There are 3 ways to turn a row about zero (a turn may also mirror it). The second row of each pair is the first, turned, with some noise. The first 21 pairs use one turn. New pairs use 2 turns, one after the other, and a turn may come again.
(in the rows, 100 means zero)
Known pairs, each followed by its turns in order:
110,104,96,88,98,108
112,98,112,102,98,102	q552

97,122,104,100,54,97
98,130,116,131,84,123	q552

81,76,76,146,74,120
36,107,116,115,87,78	q552

103,104,151,99,127,95
56,93,101,113,76,69	q214

90,119,95,113,87,98
90,123,112,102,96,106	q552

100,105,124,104,101,114
107,115,77,95,105,95	q710

91,135,109,120,149,102
52,101,72,106,73,125	q214

44,99,93,142,96,101
77,76,63,103,113,150	q710

106,120,125,60,81,94
132,100,101,104,129,71	q710

120,97,107,98,123,83
81,110,118,93,99,78	q710

141,91,69,71,115,119
112,129,141,120,69,92	q710

157,129,91,76,129,90
61,100,135,50,84,114	q214

50,104,98,87,144,98
103,92,48,98,57,99	q214

63,113,85,107,99,99
109,114,63,107,103,114	q214

120,83,103,112,99,100
96,82,90,106,82,87	q552

157,96,108,98,150,94
55,65,138,80,70,113	q214

99,106,92,88,105,93
99,100,107,110,108,99	q710

89,109,88,90,58,95
97,124,113,138,109,106	q552

87,103,113,63,78,111
117,127,103,95,92,67	q214

83,94,111,107,108,90
89,98,83,93,111,106	q552

93,43,108,109,106,141
90,100,59,115,44,93	q710

New pairs, each followed by its turns in order:
80,116,101,109,70,99
115,117,103,72,90,90	q214 q552

107,103,105,99,125,72
96,105,82,86,119,120	q710 q552

73,86,98,94,88,108
93,93,117,89,121,118	q214 q214

88,123,131,102,137,90
106,130,94,60,126,98	q710 q552

97,110,96,82,43,127
93,116,53,57,102,108	q552 q710

44,64,79,126,119,96
60,82,97,148,135,114	q552 q710

105,108,52,88,117,102
136,112,69,96,93,114	q552 q552

88,117,113,95,80,83
115,77,91,85,105,84	q710 q552

101,58,88,86,105,157
137,77,115,55,92,141	q710 q710

106,106,135,83,87,121
96,86,94,72,134,101	q214 q710

43,154,108,108,102,102
123,104,152,61,119,134	q552 q552

99,77,104,93,87,88
93,74,107,89,104,92	q214 q214

112,94,87,94,104,60
94,82,87,111,91,62	q710 q214

122,110,101,99,88,104
95,111,86,102,117,93	q214 q710

94,83,127,101,79,139
88,115,82,97,57,111	q214 q552

99,97,112,103,80,102
78,102,111,100,93,104	q552 q552

91,119,61,119,43,63
56,138,65,102,142,132	q552 q214

63,99,90,107,119,125
71,117,128,88,95,82	q710 q552

68,88,72,93,101,55
52,66,73,93,116,97	q710 q552

121,137,96,94,88,118
81,122,128,110,110,78	q552 q214

141,59,148,102,43,99
102,86,19,67,84,129	q214 q552

101,97,111,70,81,100
88,116,90,85,78,102	q552 q710

72,111,101,80,113,83
84,106,104,87,67,121	q552 q214

120,105,102,91,99,157
82,134,127,85,130,125	q710 q214

89,78,97,97,98,111
86,106,101,117,88,87	q710 q552

103,131,128,123,99,51
85,119,85,70,154,85	q214 q552

103,118,99,107,105,99
107,110,91,100,91,102	q214 q214

80,99,99,44,99,87
53,98,104,61,88,98	q710 q710

114,107,102,98,96,116
107,104,85,93,114,99	q214 q710

